The first 9 rows are patterns. Each new row is the sum of 2 different patterns, raised or lowered, with some noise. Before adding, each is slid sideways (what falls off one end comes back at the other), maybe read backwards, and multiplied by a number that may be negative. Names go in the order of the patterns.
Known rows, each followed by the names of its patterns:
[ 10  -8  19 -21  21 -12   2 -35  21   2   1  21  28  -2  26  35 -31  -5
   4   6  22 -15  40  -7  13   9  24  15  -3   6  11 -25   1  -6  21 -36
  -3] => j_510
[ 10  11   1  22  28  40  32 -23  26  36  10 -38 -39 -20  -6  -6  14  23
  28 -13   5 -13 -18 -14  13 -10 -31  -6   7 -39  23 -21  18 -21 -17  35
   4] => j_743
[ 21 -32 -11 -36  39 -15  21  35  13  16  39   3 -16  40  30  10 -27  10
  39 -27  29 -10  -5 -29  29 -12  34 -25  14  13  13   8  15  16  31  25
  40] => j_727
[-38   3  33 -13 -30  -8  40  12  -8  18 -40 -20  -7  25 -40 -20 -24 -16
 -35   1   6 -28   7  20  17 -25 -36 -27  26  11 -26  12  29  26 -25 -32
  28] => j_617
[-15  23  34  25  14  19   8  15   7  16  -8  36  20 -30 -28 -31  33  17
 -36   8 -20  26  40   1   3  13 -28 -21 -19  18  -9  21  17 -26 -40 -11
  35] => j_852
[-29  18  11   6 -37   2 -30  22 -11   3  39  -2 -32  -9 -11  25  40  26
  -6 -19  28 -21 -16 -40 -15 -31  32   8  11   2  18  25  29  22 -38   5
  26] => j_135
[-34 -32 -31  13  25  -6 -39  -6  35  31 -39 -18   3  17 -29  30 -40 -40
  10 -23  19 -31 -16   1   4  -8 -21 -32 -36  -3 -20 -38  -7  -7 -28  40
 -28] => j_613
[ 33  13 -39 -10  13 -39  25   3  20  -3  24 -38  16  24 -33  -4 -39  -5
 -25   0   1 -27   2  40 -11   2  -2  12  37   4 -13 -24   9  33 -23 -20
 -22] => j_932
[ -2 -36  30 -15  18 -21  -1  19  10  -9  -7  19 -14 -22 -35 -37  16  19
 -17 -40 -31 -27  37  22   9  -4  -5 -24  21  36   4  30   2  37   4  14
  40] => j_122

New rows, each followed by the names of its patterns:
[-33  -1 -50 -23  -2 -10   0 -25 -22 -19   1  14   0 -23  -7 -44 -50 -36
  -4 -50 -12  42   2 -24  24 -24 -14 -13  28 -21  38 -15 -30 -36 -73  14
  25] => j_852 j_135
[ 20  16 -16 -12  -1   4  18  -1  38   0  34  19  13  35   6  16  -3  24
 -11 -11   0  23  22  45  -4   7  15  31  -5 -12  32  16   8  21  21 -12
  46] => j_510 j_617
[-36 -25  -3  26  28  14 -21  13 -11  71  14   7  36 -15 -10  15  37  -2
  65   4  53  43  14  22  21  -8  56 -27  19  11  17  25  -4  -5   8  26
   5] => j_932 j_122
[34 13 74  4 48  0 62 40 64 55 25 20 51 86 54 71 38 48 16 83 31 68 70 60
 47 98 54 -4 47 32 73 30 13 73 -5 80 58] => j_727 j_852
[-27  17 -48   8  20  31  -4  -8 -21  36  -6  20  54 -47 -10  -1 -14 -40
 -50 -31 -42  15  16  49  29   0 -28   0 -15 -42 -33 -39 -22  -4  27 -39
 -20] => j_743 j_135
[ 16  64  18  14  51  26  88 -21  12  73  32  23  68  39  45  67  65  64
  -1  49  22  51  49  71  42  -7   8  20  71  44   1  13   5   8  45  22
  35] => j_510 j_122
[ 3 -5 38 37  0 52 32 71 -7  0 56  0 61 42  0  4  2 58 44 24 36 22 10 36
 42 11  3 15 12  1 64 26 10 40 71 40  5] => j_510 j_617
[-13  38  18  66  18 -40  58  24  46  44  46  13  34  60  25 -13  15  10
  27  24 -31  26  15  61  33 -38  50  10  28   0  32  17  -5   4  70  -3
 -10] => j_613 j_932
[-25  36 -19  11  -8  20 -36  33  64 -13   3  74  37  -6  12  86  29  59
  31  48   3  19 -13  35  -4  50  31   4  23  38  49  -3  49  42  68   8
  78] => j_727 j_135
[ -5  11 -45 -38 -47 -39 -53 -27 -35 -14   5   3 -29 -56   1  -4   2 -81
 -17  -2   2 -67   2 -63 -11 -72   1 -46 -16 -39 -33  30 -37   8   5   5
 -21] => j_727 j_932
[ 11   3 -43 -31 -11  23 -24  20 -56 -32 -21  -4  16 -23 -43 -35 -37 -49
 -15 -38 -31   5 -42  -6  -5 -15 -15 -19  -2 -10   4 -33  -2 -10  -4 -11
  -1] => j_510 j_122
[  2  64  17  20 -38  -1  -6  38  -9  29   6 -29  -5  28 -24  21  27  30
  27  20  -9 -40  10  13  66  11 -34  84  35  66  49  12  -1  64  61  49
 -28] => j_743 j_613
[  5 -32  -1  15 -23 -37 -38 -34 -28  16  -7   8 -48 -35 -25 -31 -26 -21
 -34 -21 -28  -3 -55 -21 -84 -46  -9  25  -5 -53 -17  40 -10 -13 -50 -79
 -21] => j_852 j_135
[-75 -66 -22 -63 -34 -13 -48 -27 -66  13 -45  -4  -6 -47 -68  -8 -44 -65
 -17 -53 -68 -88 -14 -26 -83 -36 -23 -46 -66 -40 -83  29  -8 -16 -38 -42
 -31] => j_727 j_617
[-21 -33  13 -42  13 -19 -69 -60 -75  12 -48 -18  26 -18  -9 -14   8 -38
   1   8 -38 -37 -37  20 -56  35 -57 -35 -55 -18 -69   5 -73 -52  11 -10
 -24] => j_510 j_727
[-62 -47 -43 -40 -60  -1 -84 -61 -54 -30 -24 -93 -61 -39 -67 -46 -75 -67
 -93 -54 -36 -64 -39 -49 -77 -35 -39 -40 -34 -52 -43 -34 -14 -41 -26  -1
 -29] => j_613 j_122
[ -8  -1  50  13 -37 -21 -34  27  -3 -52 -52  -9  12 -11 -24  12 -34  21
  -2  19   1  25 -11  20  -6  -5 -23 -70 -37 -18   7 -20 -17 -26   2 -43
   1] => j_852 j_932
[  4 -53 -33 -17  -4 -32 -46 -53 -27 -35 -21 -45 -37 -50  35  20  16 -16
   4 -51 -22 -22 -29 -18 -31  -5 -18 -25  -3  -6  -8   4  10 -34   0 -21
  26] => j_743 j_932
[-36 -18 -32  29 -33 -37 -27 -16 -40 -46 -33 -17  -7  35 -22 -12 -75  26
  23 -30 -32 -15  -7   4  -5 -17 -34 -24   3  25  13 -26  -3  18 -46 -19
 -55] => j_617 j_852
[-47 -37 -39  26 -26   9 -23 -18 -42 -22  29  14  -1 -46 -14  23  13  18
  23 -16   5 -11  18 -38  10   9 -21  -2 -65  48  16 -44   3   5 -38 -14
 -15] => j_510 j_122
[-49 -18 -46 -62 -66 -21 -70 -18 -42  -3 -19 -70 -72 -14 -76 -57  -8 -54
 -74 -32 -54 -30 -61 -28 -76  -9 -32  -2   2 -35 -55 -24 -17 -65 -74 -55
 -39] => j_510 j_135
[-25 -54 -47 -69 -61 -86 -45 -52 -46   4 -12 -68 -53 -60 -38   3 -96 -92
 -47 -42   5 -45 -33 -55  -4  -9 -25 -51 -19  11  -6 -73 -26 -71 -95 -39
 -43] => j_852 j_613
[ 25  55  39  13  55  31  56 -19  39  48  -2  29 -18  41  13  34  34  58
  -1  28  42  -5  24  16  45  22  50  38  39  -9 -25   4  39   5  13  47
  30] => j_510 j_727
[-12  23  22  40  27  -6  25 -25  -7  -7  36 -17  33  36  12   8  17  -3
 -10  43   2  12 -35  27  44 -47  32 -28 -14 -15  41 -37  -7 -22  30   4
 -17] => j_727 j_613
[ 68  24  24   6  34 -18 -31  -1  28 -10  55 -13 -37 -43  45  32   4  77
  28  30  20  82  -6 -21  36 -15 -18  19  20   8  30  23  20  25 -33 -14
  28] => j_617 j_135
[-38 -28 -49 -36  -8  12 -31 -27 -24   0 -70 -34 -43  -7  11   3 -46   2
   4 -71 -40 -39 -35 -36 -14   2 -41 -45   0 -13  -4   3 -26 -39 -53   3
 -23] => j_510 j_617
[ 20  53  37   5  -7  57  52  36 -25  -2  53  18   7 -35  -1 -10  36 -14
  23   5 -27  -9  20 -22   9  13  23  20  18  -9 -35  12   3  54  -1 -31
  68] => j_743 j_613
[25 29 35 36 22 57 13 23 24 -2 -1 12  2 34 66 62  9 40  5 25 -7 28 -2 28
 27 -1 19 24 47 47  8 58 -1 70 37 43 21] => j_510 j_727
[-60   4 -66 -72 -44 -31 -49  -5  31 -21 -58 -62 -23  -7 -84 -36 -72 -34
 -20 -10 -58 -15 -83  14 -14 -49 -12 -50   2 -44 -45 -14 -44 -52  20   4
  21] => j_743 j_727
[ 34  26  51 -19  57   1  -7  -9  -1  48   4  28 -25   8   1  24  31  37
  53  47  -5  57 -26  46  46  -5 -13 -36  63  66   8  55  39  27  23  49
  -3] => j_510 j_852
[ 44  22  31 -28  10  73  25   8  57  -2   2   2  -6  14   4   3  63  35
   2  44  48  39  37  25  32   0  63 -29  16 -48  -6 -11  55 -24  35  40
  30] => j_727 j_135
[ 54  43  17  73  20  65  -9  31  85 -17  32  17  49  15  40  80  15  20
  69  66  54  20 -20 -13  -6  94   2  50  47 -22 -14  28  31  -8  36  62
  66] => j_852 j_613
[ 52 -19  22 -10   3  27  34  56  15 -10  28 -28  56  58  -5 -26  17  48
  63  21  53  20  27  39  29  14  24  62  59  21  30  -3  -1 -15  10  15
  23] => j_617 j_852
[-55  13  24 -42 -16   7  42  16 -14  13 -35   1 -32   2 -66 -33 -43   0
 -48 -10  15  -2  17   4   0 -49 -37  -2  16  -8 -12 -18  16  -8 -22 -27
  27] => j_617 j_135
[ 16  -4 -71 -40  -6 -26 -67 -31  15  13  -8 -37 -15 -14 -52 -27 -51 -16
 -48 -24 -46 -63 -38   3 -60  -8  -3 -17 -26 -36   9 -12 -78 -14 -67 -37
  -9] => j_617 j_852
[-32 -45 -37 -12   1 -29  -7   7   1 -22 -45 -18 -27  14 -64 -12  -6  10
   4 -28  -7 -22 -27  11  14 -65 -57 -27   6  -7 -20 -56 -25 -32 -13   6
 -49] => j_613 j_122
[-63 -50 -84 -42 -55  -9 -41   0 -55 -27 -51 -83 -31 -32 -42 -82 -35 -29
 -69  -9 -34 -13 -46 -56  20 -49 -11 -27 -36 -26 -47  17   8 -57   5   4
 -31] => j_510 j_743
[ 70  11  69 -21   4  60 102   9 -12  30   2 -27  15  31  -6  37  44  53
   0  13 -19  46  77  39  83  36  47  50   0  89 -21   2  70  25  -6  59
  98] => j_617 j_852
[-42 -30 -30   3 -32 -25 -42  -4 -35 -70 -26 -28 -14  -9 -22 -37  17  -1
 -46 -69 -43   4  -8 -23 -89 -20  -7  44 -33 -64  12   2 -21  19 -29 -85
  11] => j_613 j_932
[  3 -18  13  63  32  37  -1  26 -15  68  73   7  76  34  79  41  63  36
  44  -7  24  30  74  -5  16  33  66  31   7  34  23  41  12  -1  47  41
  49] => j_932 j_122
[ 93  79  34  29  42  22  59  69   1 -25  17  17  45  28  35  -5  -1  50
  57  36  55  50  55  31   5  49  31  43  51  35  37  55  60  22  10  52
  54] => j_135 j_122
